There are 4 ways to turn a row about zero (a turn may also mirror it). The second row of each pair is the first, turned, with some noise.
Known pairs, each followed by its turn:
[-16.3 -18.5 -24.4  14.7 -52.6 -31.7]
[ 55.0  11.3  20.4 -24.4  10.0  40.8]
Dizos

[ -2.4 -13.7 -11.0  -0.9  -0.4 -18.0]
[-4.5 -7.0 -6.3 25.6  5.0 -4.1]
vipe

[  4.1 -28.3   1.9   6.2  13.8   5.2]
[  6.2   8.1  -6.1   4.1  28.3 -15.8]
vipe

[ -0.9  -8.3 -45.7  16.3   0.8 -52.6]
[ 23.6  43.6  11.3  24.4 -20.6  41.9]
vub

[ -0.4  -9.0  29.9  -3.8 -11.0  21.1]
[-25.4 -18.6  -3.4 -15.9  11.4  -3.8]
vub

[-32.7   6.4   2.3  10.5 -29.9 -52.6]
[-13.0 -56.0   2.4  25.7   5.3  33.5]
vipe

[ 11.2  47.9 -23.6   9.1 -32.8 -17.8]
[ -4.0  32.9 -37.7  26.3 -35.9 -12.7]
vub

[ -5.0  29.1  -0.1 -14.8  -1.1  -0.1]
[ -8.3  -3.3  27.0   8.3 -10.7   2.4]
zila

[-15.2   7.7 -34.5  -0.5  38.7  -8.2]
[36.1  0.5 17.1  6.6 15.6 38.9]
zila

[-2.3 30.1  4.0 -6.2  0.3 33.2]
[-13.7  13.5   2.7 -40.3 -23.1   1.1]
vipe

[  5.9  -0.9 -17.0  -2.2  48.3   8.7]
[ 18.3 -20.6   4.1  13.1  32.9  28.2]
zila

[ 43.1  30.6  25.3   0.1  12.9 -34.5]
[ 27.1   1.1 -15.3 -32.4 -51.7 -10.1]
vub

[ 20.0 -13.8 -30.7  -6.6  23.0  -9.9]
[ 25.8 -10.9   6.8 -15.5  34.0   7.6]
zila

[-22.5 -35.0  -7.7  52.6  37.4  12.0]
[-31.2  65.1   4.3  13.9  33.1  12.6]
Dizos

[ 16.4  25.2  17.1 -28.4   2.6  -3.0]
[  2.6 -27.9 -16.3   2.8 -25.2 -19.4]
Dizos

[ 0.4 21.8  7.1 45.5 -6.0 25.2]
[-16.4   7.3  45.5  24.2   0.9   6.1]
Dizos

[-14.8 -20.3  12.9 -16.4   3.5  -9.2]
[  4.2  19.3  -2.5  19.9  10.7 -10.8]
zila

[ 42.8 -25.8 -20.5  29.1  -2.9  15.8]
[  5.7 -33.7 -37.4 -34.4  21.4  -3.6]
zila

[-19.4 -11.0   0.0 -11.8  20.9  19.2]
[  4.1 -16.0  18.9   8.8  21.2  -6.3]
vub

[-24.7 -20.8 -23.1   1.8  12.0   9.8]
[ -8.6  31.5  -4.4 -24.7   9.0   1.7]
Dizos

[12.2 -3.3 28.0  5.3 10.9 -5.8]
[-24.7   5.3 -11.6   3.4  15.2   3.7]
zila

[  6.3 -27.1  33.3  12.7  40.3  11.0]
[-35.8  12.0 -28.3  31.2  18.4   2.1]
Dizos

[ 10.5 -11.9   1.9 -29.9  -7.6  -6.1]
[-17.0   7.5  24.4 -10.0 -17.5  -7.9]
vub

[ 18.0  42.9 -13.1 -29.8  -5.6  42.0]
[-19.6 -41.2  21.9 -22.7 -21.0 -42.3]
Dizos

[ -1.6 -11.7 -26.1   1.8  13.0  -7.8]
[14.3 12.4 13.1 10.2  9.7 10.2]
vub

[ -1.5  -0.7 -12.2  -2.6   2.9   0.7]
[-4.0  5.9 -6.0  5.8 -1.0 -0.3]
vipe

[ -6.2   6.2 -10.5 -12.7   3.2 -18.8]
[ -3.1  -6.9 -16.1  15.7 -10.2   8.1]
vipe

[-10.2  -1.3  14.1   6.0   1.0  -3.5]
[-3.4 -7.8  2.1 -9.1 12.7  3.8]
vipe

New pairs, each followed by its turn:
[-18.7   6.6   8.5  35.0 -52.6  33.5]
[-25.2 -27.4  56.2 -30.8   2.7 -10.4]
vipe

[ 22.1 -41.5 -12.4   2.5 -25.2   0.3]
[ 19.7 -10.7   1.0 -16.2  51.0   8.4]
Dizos

[-21.4   8.1  50.3  15.0  36.4  -4.7]
[ 15.7  -0.2 -22.5 -38.2  32.8  35.1]
vipe

[12.6 -6.2 52.1 12.6 25.1 -6.6]
[-26.1  -8.7 -27.2  44.8   5.1  16.3]
Dizos

[ -2.1 -26.6   1.7   7.4  52.6  16.9]
[  6.8  33.0 -26.4  -9.7  42.8 -12.8]
vipe

[11.4  0.8 52.6  9.7 18.1 -3.3]
[-45.5  11.3 -19.5  20.7  12.1   4.0]
zila

[-7.5  5.2  0.1 -8.2  1.6 27.0]
[ -6.5  -8.7   1.6  10.0  14.8 -17.9]
vub

[  3.5   5.6 -29.4 -52.6 -11.0   7.6]
[  9.5 -21.9 -10.6 -45.1 -15.2 -28.9]
Dizos

[  5.3  -9.5   6.9  -6.5 -11.8   1.9]
[  0.3 -13.5  -4.1  -0.5   5.0   7.6]
Dizos

[ 52.6  30.3 -32.1  52.6   7.9  -0.6]
[ 47.2  52.6 -47.4 -16.3   4.5  -3.8]
vub

[ -3.8 -10.7 -47.6  30.3   7.7  12.6]
[22.6 36.4 -7.0 23.8 35.8 11.7]
vub

[ 18.3 -11.1  26.9  32.9   3.1   9.9]
[  2.9  -6.7 -21.7 -38.6  10.6  12.8]
vub

[  6.8 -31.0  20.1  27.8  -8.2  -3.3]
[-1.7  1.9 -0.4 19.4 32.2 26.3]
Dizos

[-10.8   6.9   2.1   9.2 -15.7   7.4]
[-3.1 -6.0 18.5 -4.1 -5.2 14.8]
Dizos

[ -5.0  15.7  -3.7 -12.8   5.9  -1.7]
[  4.0  -2.4  -2.6  -8.2 -15.5  -8.1]
Dizos

[ 9.4  3.2 -3.4  6.8  0.7  1.5]
[-3.5  8.6  9.6  7.1 -3.4  2.5]
vipe

[ -1.7  -5.8  38.1 -18.8  16.1  -6.1]
[-14.3 -15.7 -34.3  16.8  -6.5   6.8]
Dizos

[ -2.6 -21.7  -6.7   8.8  41.3  -3.4]
[  3.9  20.0 -21.1   8.6  31.4  -2.2]
vipe

[12.1  1.7 -7.3  2.4 14.5 -4.6]
[ 4.3 20.8 -1.9 12.0  2.0  4.4]
vipe

[ 24.3  -8.7  -6.5 -18.9 -27.6 -17.1]
[ -2.9   3.3   8.6 -26.4  12.9 -34.2]
zila

[-17.6 -30.6   8.4   8.5  -6.5   6.8]
[-17.9  -8.4   6.1  -8.9  20.9  23.3]
vub

[ -5.9  -3.7  24.8 -10.8  -3.0  28.2]
[ -9.3 -10.7  -8.8  29.9 -13.2 -16.6]
zila

[-21.5 -10.3 -52.6  31.8  46.7  32.4]
[-33.9  65.4  24.0 -16.2  17.4 -33.4]
Dizos

[22.1 -1.0 12.5  2.0  5.7 18.9]
[  2.7   3.1 -10.7 -22.4  11.5 -17.4]
vub

[-38.0  -1.3  -0.4 -11.5   5.8   0.7]
[-11.5  20.4  -9.2 -20.6 -26.4  14.6]
Dizos

[ -9.5   0.4  11.3  -4.3 -52.6  -5.3]
[ -1.3 -47.0  19.9   0.1 -16.8  -8.5]
vipe

[-43.4 -15.3  -0.2  -8.7   6.7   3.4]
[-17.4  22.9  -8.0 -21.1 -13.0  20.5]
Dizos

[ -1.3  44.2 -10.4 -37.3 -37.5  17.8]
[  1.4 -24.0  52.1  -0.2 -42.4 -23.2]
zila

[-15.9   3.1   3.1 -23.2   4.7  -3.5]
[ -3.9  -2.5 -21.9 -15.7 -14.7   0.7]
Dizos

[ 17.7 -14.7   3.1 -26.6 -23.3  -8.4]
[ 28.8 -14.6  -1.4  15.9 -15.6 -20.2]
vipe

[ 7.3 40.6 -7.9 -4.0 52.6  6.4]
[-21.4  16.1  -3.2  21.6 -31.3 -53.4]
Dizos

[ 14.0 -11.8  -4.3  19.0  29.3  21.7]
[ 26.2  -0.3  -0.5 -22.0  32.8  -1.9]
vub

[ 7.5  7.8  2.3 11.9 26.3 15.6]
[ -5.3 -23.1  -9.8  11.4   6.4  23.6]
zila

[-19.9  17.1 -46.0 -28.9 -11.4 -13.7]
[ 40.9   7.0  44.4  -8.4 -12.5  -6.7]
zila

[-2.3 19.2 -0.1 43.7 -1.1 24.4]
[ 13.2  -2.5 -45.7   2.1  22.2   2.0]
vub

[-8.8 15.4 -8.9 39.6  3.6 45.9]
[-38.1  15.9  50.6   8.5   0.8  -5.9]
Dizos

[-21.6   1.4  16.1 -23.1  -8.7   1.9]
[ -1.9 -25.3 -17.3 -20.0  -6.5  -6.3]
vipe

[ 13.8  -4.0  -7.3 -28.0   3.8  -4.8]
[ -4.2   9.1  21.3  -2.9  -8.9 -14.8]
vub

[-14.6 -28.6  10.6 -19.9 -25.9 -13.5]
[-36.6  -1.4  22.4  -1.7  -7.7  20.5]
vub

[  4.2 -10.5  -3.1  -7.1   8.9 -18.7]
[  7.2   3.2  14.4  -7.1 -13.0   9.7]
vub

[39.1 -1.5 -1.2 23.8 45.6 -5.7]
[ 51.6  10.0  -0.5 -37.3   5.4  -4.1]
vub

